The rows come from 4 hidden closed curves, with some noise, and rows from the same curve form a group. Each curve winds through 6 dimensions. The rows are also pushed far along 4 directions, which tell nothing about the answers.
Some rows, each with its group after it:
44  -5  -6  42  5  -20  12  8  -28  12  2  -3  0  -8  -50  1  26  -27 => q_474
-36  -15  -14  -19  9  -7  -3  -1  42  -17  -7  11  -10  -11  0  -3  -30  -3 => q_204
4  -8  -1  17  40  -5  -6  0  3  1  8  11  6  0  -39  -10  12  3 => q_163
61  32  7  33  8  27  34  51  -39  -9  13  -5  -12  6  -8  0  15  -2 => q_474
-17  -24  -18  9  -1  -5  -18  -50  -38  42  7  -6  32  9  25  12  24  11 => q_474
-24  -1  1  17  -15  16  19  15  -5  -7  -31  -17  -10  -21  -9  4  -32  -21 => q_163
-44  -33  -24  -14  -5  -15  -9  -17  30  1  -27  -17  -11  -7  -6  -2  -36  -6 => q_573
25  6  22  23  -41  -7  25  26  -7  -1  -33  -7  -7  -18  -41  4  -18  -55 => q_204
1  -39  -8  53  -1  -10  -6  -69  -34  16  -38  15  23  -43  -64  0  43  -56 => q_573
-30  -12  -5  -22  101  34  -34  -36  41  -42  29  50  -4  1  -3  -35  30  49 => q_204
9  -16  10  14  -9  -2  -12  -42  -7  4  -30  4  0  -6  -25  -7  27  -19 => q_573
-34  -28  -30  -4  -50  -54  -19  -51  2  33  -25  -20  19  -22  -4  21  -13  -19 => q_204
22  12  4  6  47  33  5  3  -5  -33  20  27  0  5  10  -12  24  19 => q_573
-38  -25  -15  -9  21  -6  -11  -32  16  15  -5  22  16  -16  -8  -1  9  9 => q_573
-5  6  -6  -7  -42  -13  2  9  -11  42  -9  -29  -2  -1  3  8  -7  5 => q_573
-3  -15  -4  -9  -8  -13  3  -2  8  3  -12  7  6  0  -1  4  -18  -17 => q_163
1  -25  -19  31  40  -2  -19  -50  -28  20  15  18  29  -15  -43  -5  36  -10 => q_204
-28  7  -10  9  -56  -10  12  1  -9  12  -30  -38  -2  -25  11  21  -21  -13 => q_474
15  -14  19  32  13  2  -8  -41  -21  -8  -14  23  18  -17  -34  -6  49  -25 => q_204
-16  11  3  8  -40  -8  4  20  -6  20  -9  -38  -17  -4  -9  5  -31  -14 => q_163
50  27  5  5  -18  -20  6  29  -13  4  16  -9  -2  6  -6  6  4  1 => q_204
2  9  24  5  17  24  -9  -12  -12  -1  11  13  4  9  -6  -9  25  1 => q_474
5  4  12  -2  -43  -20  3  13  9  9  -25  -26  -15  4  -18  1  -11  -19 => q_573
-7  -3  -2  39  -12  4  2  -23  -41  21  -13  -20  12  -22  -18  5  29  -11 => q_474
-12  7  -5  -3  -52  -28  2  -4  -6  34  -6  -21  12  -15  3  18  -3  -8 => q_573
-17  0  -8  5  2  14  15  15  8  -14  -10  3  -2  -22  -13  4  -30  -18 => q_163
-32  -12  -24  -42  11  -31  -34  -34  44  0  5  7  6  2  25  0  -13  37 => q_204
-24  7  -3  13  -6  18  1  -14  2  -11  -16  -6  -9  -39  -17  -5  -1  -12 => q_474
27  40  23  23  14  35  16  28  -10  -39  11  8  -13  -19  -17  -9  21  -2 => q_474
-29  -19  -54  -25  -20  -48  -23  -41  9  31  20  -20  15  1  49  23  -6  34 => q_204
-16  -20  -19  27  -11  2  5  -17  -16  19  -17  -8  1  -30  -42  1  -8  -37 => q_474
-21  -25  -9  -5  72  -6  -42  -51  0  3  51  31  21  23  15  -9  36  38 => q_163
54  8  5  17  4  7  17  20  -29  10  -1  3  2  6  -25  -5  16  -7 => q_163
-17  -15  -1  17  54  24  -17  -35  -7  -10  5  20  -1  -8  -20  -18  25  8 => q_163
-27  -37  -10  -4  28  -1  -18  -48  3  13  -22  11  8  4  3  -6  22  17 => q_474
-5  10  3  29  -47  -3  19  3  -24  9  -32  -30  -2  -29  -16  13  0  -26 => q_474
-27  -13  2  -4  1  12  -21  -37  6  12  -6  10  1  -15  -25  -11  1  -22 => q_474
37  16  -4  10  -30  -33  1  -3  -33  18  23  -15  23  13  25  20  30  8 => q_573
10  2  6  1  -6  8  -5  -21  -14  19  -6  12  8  -1  -4  0  27  -2 => q_573
8  29  20  -24  -47  -1  25  61  27  -22  -14  -11  -16  5  19  12  -56  -18 => q_204
51  29  20  13  -34  -10  21  31  -35  -4  13  -9  8  14  22  16  8  -9 => q_163
1  15  16  38  -48  5  20  15  -31  14  -28  -32  -6  -20  -30  8  2  -32 => q_474
1  17  7  6  22  4  -22  -25  -5  -9  27  9  17  -9  -9  -9  32  15 => q_204
3  -29  -31  30  -50  -17  13  -16  -35  30  -35  -41  1  -10  -14  18  -24  -45 => q_573
16  20  2  16  10  29  7  16  -5  -30  5  -4  -17  -7  -10  -8  2  -4 => q_573
-35  -6  -3  8  23  23  2  -6  9  -19  -12  7  -6  -21  -11  -7  -13  -2 => q_163
-28  -20  -26  -22  29  -11  -20  -21  24  5  15  12  5  5  3  -5  -12  18 => q_204
-45  -29  5  34  -54  -7  13  -11  -8  21  -60  -27  -17  -38  -52  7  -40  -74 => q_163
45  8  19  9  39  25  11  15  -6  -24  -1  33  -3  6  -20  -14  17  0 => q_204
43  -5  -29  6  10  -21  4  -7  -39  20  44  11  40  18  32  21  19  10 => q_163
-25  27  25  -40  -16  12  -4  29  46  -7  -7  1  -22  3  7  -12  -19  18 => q_573
-12  -10  12  2  32  -3  -9  -21  7  -22  -3  22  14  6  16  -1  18  23 => q_163

New rows. What belongs after each?
-12  2  16  -29  13  4  -7  -2  28  -32  9  20  3  13  35  -1  1  18 => q_204
-9  17  -6  -8  -21  -2  -4  6  1  0  16  -21  -6  -1  21  7  -1  12 => q_204
26  34  8  -3  31  26  7  38  10  -29  27  8  -20  6  0  -14  3  23 => q_204
15  -3  -12  12  8  -19  -4  -19  0  -12  11  11  2  -16  -5  3  28  -3 => q_204
-5  28  14  -28  -31  -7  9  53  14  0  -2  -36  -18  29  51  11  -41  32 => q_163
-26  -21  -21  -11  -13  -7  3  -15  15  4  -18  5  9  -20  0  6  -29  -19 => q_163
-13  29  -1  -29  27  7  -6  34  25  -20  34  -7  -7  29  47  -2  -18  59 => q_163
17  19  11  -8  0  5  14  23  1  -23  -2  8  4  9  31  6  -6  17 => q_163
-22  -5  -5  -17  21  -6  -5  15  34  -8  4  5  -4  8  -7  -5  -27  11 => q_163
29  7  -30  29  6  -24  5  -9  -46  21  29  -9  41  -1  11  22  27  18 => q_163
-17  -15  -9  -14  12  2  -6  -5  29  -26  -11  1  -12  6  11  -6  -24  0 => q_573
-2  -10  9  5  -49  -11  15  11  -22  18  -21  -20  -3  9  22  19  -31  -27 => q_163
3  -5  0  3  23  11  -15  -25  -25  13  21  11  24  17  14  -3  25  16 => q_204
17  -4  22  38  32  16  -1  -20  -32  -16  12  26  10  -7  -19  -6  38  -20 => q_163
-5  -25  10  31  -19  4  5  -31  -30  19  -42  -2  12  -19  -36  1  12  -42 => q_204
-18  7  24  14  -26  35  29  34  -2  -4  -42  -16  -22  -10  -18  -4  -28  -27 => q_474
10  5  -14  6  -13  -9  13  8  -3  -1  -13  -2  14  -17  -8  11  -7  -6 => q_163
-21  -34  -35  2  -3  -54  -22  -55  -3  29  -2  -3  41  -11  -7  18  13  5 => q_163
15  44  36  1  -18  20  23  52  4  -41  -5  -7  -16  -1  20  3  -16  5 => q_163
2  -6  2  -5  -42  -1  0  -4  -11  24  -16  -19  -11  -1  -3  0  -17  -24 => q_163
34  8  -21  9  -74  -24  40  42  -55  67  -3  -35  19  9  24  39  -26  -20 => q_573
39  20  -1  16  12  0  -11  -11  -41  25  26  -4  20  11  -12  -4  28  16 => q_204
-26  -10  25  -8  -10  11  4  7  20  -19  -30  6  -18  -3  1  -5  -29  -22 => q_163
-39  5  5  -14  10  -8  -12  7  43  -17  3  -2  -10  -8  -18  -11  -22  7 => q_163
16  14  10  -17  23  -3  -12  5  19  -14  16  12  -1  12  -4  -12  17  25 => q_163
24  18  -6  14  1  10  21  29  -36  2  25  -9  10  16  34  15  -6  12 => q_163
-16  19  22  -16  -17  17  7  32  30  1  -20  -6  -28  -9  -23  -15  -16  2 => q_573
-52  -27  -16  6  -46  -33  -12  -33  13  45  -35  -24  3  -36  -47  8  -16  -34 => q_573
27  29  24  -9  -22  11  3  26  -8  4  16  -4  -5  17  11  0  -3  -5 => q_474
-10  -16  -25  20  -13  -28  -5  -14  -24  43  -2  -30  14  1  -10  12  -4  6 => q_163
0  30  22  -4  23  23  -13  -3  5  -26  26  15  10  -2  3  -8  19  16 => q_204
14  19  26  2  23  35  3  9  -3  -38  14  24  -8  4  17  -9  12  4 => q_163
10  7  -4  -19  13  -22  -20  -24  -6  -8  43  13  33  25  66  15  29  45 => q_163
-9  14  -2  -32  17  -5  6  33  29  -27  19  4  0  34  69  11  -13  55 => q_474
14  19  13  -7  -44  -7  9  36  8  -5  -17  -39  -28  14  3  1  -28  -7 => q_573
-5  -15  -1  16  -3  -26  -4  -17  -10  11  -9  -7  13  6  4  10  21  7 => q_474
4  40  -3  -35  -9  12  12  43  32  -33  23  0  -7  -2  33  5  -34  15 => q_163
-28  -17  -6  -19  34  -8  -14  -9  40  -15  1  23  4  1  -11  -9  -12  9 => q_163
-42  0  24  -20  -50  -9  0  13  35  -8  -40  -22  -25  -9  1  1  -47  -23 => q_163
3  -7  14  7  -7  -20  2  -3  6  -4  -23  1  6  0  -13  1  4  -7 => q_163
-9  8  -4  24  -4  5  14  9  1  -12  -24  -7  1  -37  -41  -1  -9  -18 => q_163
26  11  13  9  37  43  8  10  8  -34  0  35  -13  -22  -44  -25  12  -23 => q_163
11  17  10  -2  35  21  12  33  14  -32  2  9  -18  10  11  -12  7  31 => q_474
-40  -6  -29  -7  -37  0  8  -1  -1  21  -26  -35  -6  -15  24  14  -35  6 => q_474
-30  -11  -17  9  12  12  2  -15  -3  0  -8  -1  2  -19  -8  0  -14  -5 => q_163
-14  2  -1  -7  -33  -9  9  12  20  -8  -15  -6  -2  -22  -16  7  -35  -36 => q_163
-42  -2  20  -7  -23  4  15  18  30  -23  -49  -8  -17  -11  5  2  -40  -7 => q_163
-41  -30  -20  12  14  -12  -15  -52  -11  10  -15  1  24  -12  14  10  8  8 => q_163
13  17  40  7  43  51  3  21  9  -26  -4  22  -25  6  -32  -32  20  7 => q_474
13  -4  4  -7  -10  -16  -1  -8  -12  10  -4  -1  12  20  33  10  17  16 => q_474
4  1  -2  26  -13  -25  -1  -15  -30  9  7  -11  23  -2  11  18  17  1 => q_163
2  6  -35  -15  -54  -27  6  -2  -15  30  2  -27  20  -11  30  23  -24  -2 => q_163
-53  -21  -8  -28  -12  -27  -14  -22  31  -3  -24  -5  12  7  42  13  -25  23 => q_163
14  23  26  -1  59  36  -20  -2  7  -25  39  29  -8  12  -16  -29  41  25 => q_474
3  7  13  -6  -19  -4  -13  -17  -2  6  -21  -5  6  -4  -8  -3  4  1 => q_204
-30  -10  -14  -18  -21  -21  -12  -3  25  9  -14  -33  -17  3  5  -1  -26  9 => q_573
-49  -36  -31  -17  -20  -28  -17  -42  31  17  -36  -16  -12  -24  -7  2  -18  -4 => q_204
15  -24  -10  11  -31  -32  -3  -17  -50  54  4  -25  17  31  25  22  2  -5 => q_163
3  6  -2  1  -22  -24  0  9  -2  25  17  -10  10  1  -11  9  3  -5 => q_573
18  18  -10  -29  -29  -22  -1  20  5  17  15  -21  5  20  31  10  -16  26 => q_163
-13  11  16  -14  -9  -2  -4  19  16  -2  -14  -17  -15  13  14  -3  -18  23 => q_163
-34  -2  -12  10  -18  15  -2  -16  9  -9  -28  -21  -18  -31  -20  -3  -20  -21 => q_573
-21  22  24  -52  39  39  -4  35  54  -51  8  20  -31  25  45  -20  -28  47 => q_163
-9  -1  0  12  -32  8  37  39  3  -7  -44  -21  -19  -12  -4  10  -39  -21 => q_474
-13  5  -2  2  -15  -9  -11  -2  -7  18  8  -24  -6  2  1  3  -9  3 => q_163
47  24  17  10  -2  -3  6  25  -29  8  16  -12  1  25  15  1  23  22 => q_163
